The groups are shells around one centre, one inside the other: the same stretched ball of 5 dimensions in 8 sizes.
Known rows, each followed by its group:
1.08  2.01  1.20  1.83  -1.38  -0.92  0.69  0.16  -0.48  -0.87  -0.76
k_936
1.64  -4.50  1.74  -0.33  -2.43  -1.80  3.09  -3.09  0.06  2.47  -1.35
k_891
2.56  -2.01  0.71  -1.85  -0.41  -1.50  -0.16  -1.27  -0.95  2.23  1.33
k_948
0.38  -0.47  1.74  -1.31  0.99  -0.46  1.99  -1.71  0.08  -0.15  1.43
k_494
2.08  -4.85  1.65  -0.98  -2.19  -1.52  2.52  -2.20  -0.21  2.85  -1.23
k_494
1.75  -2.77  1.59  -0.88  0.52  -1.90  2.67  -3.29  0.58  1.75  1.18
k_936
-1.28  -3.01  2.68  0.38  -2.76  -0.75  5.21  -4.31  0.57  -0.17  -2.00
k_320
-1.02  -1.70  2.38  -0.32  -1.62  -0.27  3.89  -2.95  0.18  -0.57  -0.94
k_948
0.61  -4.04  1.87  -3.67  1.00  -0.67  2.68  -3.49  0.04  1.74  2.05
k_164
4.32  -2.95  0.58  -0.59  0.40  -2.96  0.41  -1.91  0.04  3.58  1.44
k_164
0.93  1.60  1.42  1.20  -2.26  0.34  0.17  2.52  -1.21  -0.92  -2.07
k_936
1.45  -0.84  1.60  -0.61  -0.34  -0.18  1.12  0.72  -0.48  0.50  -0.33
k_948
1.59  -5.34  1.68  -1.83  -1.92  -1.56  2.80  -3.40  -0.19  2.93  -0.48
k_948
0.63  2.55  1.38  2.65  -2.25  -0.59  0.92  0.73  -0.58  -1.47  -1.80
k_294
2.08  0.19  0.72  -1.64  1.11  -1.09  -0.49  -0.66  -0.74  0.88  2.41
k_320
0.93  0.95  1.50  -0.35  -0.09  0.25  0.52  1.40  -0.73  -0.60  -0.05
k_891
3.44  -0.22  0.52  0.08  0.72  -2.37  -0.22  -1.03  -0.19  1.80  1.73
k_803
1.84  -2.76  1.09  -2.20  0.66  -1.98  1.48  -3.78  -0.04  2.12  2.40
k_294
4.04  -1.93  0.39  -2.24  0.95  -1.61  -1.28  0.30  -0.97  3.03  2.12
k_320
1.76  1.33  1.00  0.34  -1.16  -0.22  -0.62  1.97  -1.21  -0.11  -0.56
k_891
0.63  2.49  1.65  2.67  -2.79  0.35  0.72  2.87  -0.91  -1.68  -3.08
k_803
-0.14  -2.67  1.88  -0.91  -1.34  -1.35  3.45  -4.56  0.18  0.67  0.23
k_164
1.37  -1.32  1.78  1.77  -2.41  -1.28  2.57  -0.89  0.08  0.61  -2.21
k_803
2.07  -2.52  1.05  0.06  -3.35  -1.52  0.83  -1.16  -1.03  2.01  -1.57
k_294
2.39  -6.30  1.61  -1.58  -1.62  -2.35  3.20  -4.17  0.26  3.82  -0.29
k_803
1.43  -1.33  1.10  -1.89  0.26  -1.13  0.77  -2.02  -0.54  1.16  1.75
k_936
1.79  -3.59  1.57  0.25  -2.16  -2.07  2.81  -3.12  0.16  2.16  -1.07
k_948
3.31  -3.88  0.90  -0.45  -0.76  -3.13  1.70  -3.76  0.21  3.43  0.82
k_294
1.34  -4.16  1.81  -1.95  -1.60  -0.49  2.15  -1.19  -0.54  2.08  -0.83
k_803
-1.34  3.35  2.34  2.21  -2.37  1.68  1.81  2.99  -0.77  -3.44  -3.17
k_320
2.51  -3.85  1.36  -2.77  1.82  -1.81  1.86  -3.02  0.36  2.79  2.58
k_294
-0.55  -2.57  2.15  -2.26  -0.23  -0.20  3.18  -3.16  -0.01  0.27  0.73
k_494
1.54  -2.47  1.72  -2.37  1.92  -0.84  2.12  -1.85  0.35  1.41  2.04
k_164
4.39  -1.67  0.20  -1.97  1.37  -2.07  -1.42  -0.11  -0.79  3.17  2.61
k_164
0.82  -0.23  1.20  0.66  -2.65  -1.12  1.09  -1.40  -0.82  0.20  -1.01
k_891
2.67  -2.98  1.24  -1.02  -1.18  -1.09  0.85  -0.06  -0.64  2.38  -0.54
k_494
-1.31  0.23  2.14  0.54  -2.45  0.09  2.87  -1.73  -0.39  -1.54  -1.52
k_494
2.30  -0.41  1.18  1.34  -0.52  -2.06  1.49  -1.44  0.25  0.97  -0.02
k_320
2.68  -2.40  0.99  -2.56  1.61  -1.50  0.55  -1.68  -0.23  2.33  2.58
k_891
1.27  -4.35  1.54  -0.62  -3.15  -1.76  2.67  -3.54  -0.38  2.33  -1.31
k_936

New rows. What belongs after each?
1.46  -4.28  1.90  -0.55  -1.15  -1.88  3.62  -3.73  0.58  2.19  -0.43
k_936
0.42  -4.01  2.27  -0.83  -2.66  -0.29  3.34  -1.51  -0.26  1.29  -2.19
k_803
1.28  -3.04  1.74  0.76  -3.37  -1.30  2.68  -1.68  -0.28  1.49  -2.47
k_936
1.08  -2.64  1.67  0.43  -1.70  -2.02  3.17  -3.78  0.38  1.31  -0.54
k_936
3.88  -2.66  0.83  -0.13  -0.19  -2.50  0.71  -1.24  -0.04  3.06  0.55
k_164
0.05  -5.29  2.37  -1.88  -1.93  -0.83  4.27  -3.98  0.17  1.79  -0.92
k_936
3.91  -0.98  0.24  0.30  -0.93  -2.61  -0.76  -0.85  -0.74  2.57  0.71
k_936
1.55  0.76  1.01  1.39  -3.47  -0.46  -0.27  1.65  -1.52  0.05  -2.35
k_803
2.17  0.15  0.79  -1.69  1.57  -1.14  -0.33  -0.70  -0.56  0.91  2.64
k_320
2.17  -0.68  0.92  -1.68  1.23  -1.29  0.21  -1.21  -0.41  1.28  2.29
k_936
0.27  -3.57  2.39  -1.49  0.32  -0.84  4.20  -3.44  0.82  0.99  0.41
k_803
3.08  -2.47  0.63  -2.84  0.75  -1.49  -0.47  -1.12  -0.88  2.75  2.36
k_494
0.41  -0.95  1.64  1.03  -2.30  -1.46  2.63  -2.83  -0.04  0.14  -1.03
k_936
1.54  0.16  1.06  1.36  -1.77  -1.79  1.14  -1.64  -0.32  0.43  -0.47
k_936
1.93  -1.22  0.81  -1.09  -1.72  -1.01  -0.21  -0.51  -1.30  1.43  0.09
k_494
1.04  1.33  1.18  1.74  -3.11  -0.49  0.27  1.06  -1.18  -0.55  -2.12
k_948
-0.07  -1.63  1.74  -0.26  -1.70  -1.25  2.85  -3.70  -0.06  0.26  -0.15
k_803
2.54  0.51  0.78  -0.39  0.86  -1.40  -0.24  -0.19  -0.44  0.86  1.62
k_936
0.88  -4.46  2.19  -1.84  -0.63  -0.73  3.49  -2.51  0.27  1.80  -0.30
k_936
2.04  -5.45  1.63  -1.89  -0.01  -2.51  3.45  -5.11  0.71  3.26  1.24
k_294
3.40  -4.62  0.94  -3.63  1.65  -1.98  0.77  -2.60  -0.17  3.85  2.91
k_494
2.23  -2.09  1.19  1.07  -3.26  -1.67  1.26  -0.85  -0.65  1.78  -2.07
k_936
1.71  -7.17  1.84  -3.04  -0.43  -2.33  3.97  -5.91  0.60  3.90  1.14
k_803
1.09  -6.50  2.19  -3.26  -0.46  -1.02  3.81  -3.86  0.29  3.01  0.36
k_320
0.42  3.18  1.33  2.38  -1.91  -0.27  0.57  1.16  -0.72  -1.86  -1.49
k_494
1.08  -2.84  2.01  -1.09  0.39  -1.04  3.14  -2.42  0.56  1.19  0.47
k_936
1.59  -4.86  1.63  -3.59  1.01  -1.35  2.47  -3.77  0.15  2.74  2.20
k_936
-0.76  -0.70  1.95  -0.24  -2.59  0.12  2.30  -1.35  -0.74  -0.73  -1.42
k_936
1.54  -1.85  1.70  1.21  -2.55  -1.18  2.27  -0.72  -0.16  1.01  -2.17
k_936
-1.73  1.76  2.49  1.45  -2.01  0.93  3.06  0.13  -0.20  -2.82  -2.24
k_294
3.87  -1.29  0.24  -0.20  -0.56  -2.67  -0.68  -1.27  -0.69  2.72  1.19
k_891
0.36  -1.52  1.66  1.63  -4.49  -1.14  2.46  -1.88  -0.62  0.37  -3.01
k_803
0.24  -0.87  1.57  0.97  -3.35  -1.00  2.12  -1.97  -0.60  0.04  -1.84
k_891
0.10  2.13  1.80  1.35  -0.47  -0.02  1.66  0.52  -0.13  -1.74  -0.68
k_494
-1.10  1.55  2.05  0.13  -2.16  1.44  1.34  1.68  -1.16  -2.17  -1.94
k_320
-1.38  -2.33  2.64  0.21  -2.30  -0.48  4.86  -3.82  0.47  -0.55  -1.66
k_803
-1.23  -1.23  2.51  0.42  -3.49  0.73  3.32  -0.41  -0.57  -1.07  -3.16
k_936
0.05  -1.60  1.73  -1.76  -1.00  -0.11  1.79  -1.58  -0.66  0.26  0.18
k_936
2.23  -4.42  1.13  -3.10  0.45  -1.99  1.59  -3.92  -0.17  3.13  2.27
k_948
1.55  -0.61  1.18  0.06  -0.02  -1.92  1.61  -2.77  0.14  0.79  1.16
k_803
2.93  -1.02  0.60  -0.86  -1.57  -0.96  -1.11  1.09  -1.52  1.89  -0.17
k_320
2.04  -4.05  1.45  -2.54  -0.26  -1.02  1.56  -1.68  -0.41  2.58  0.69
k_948
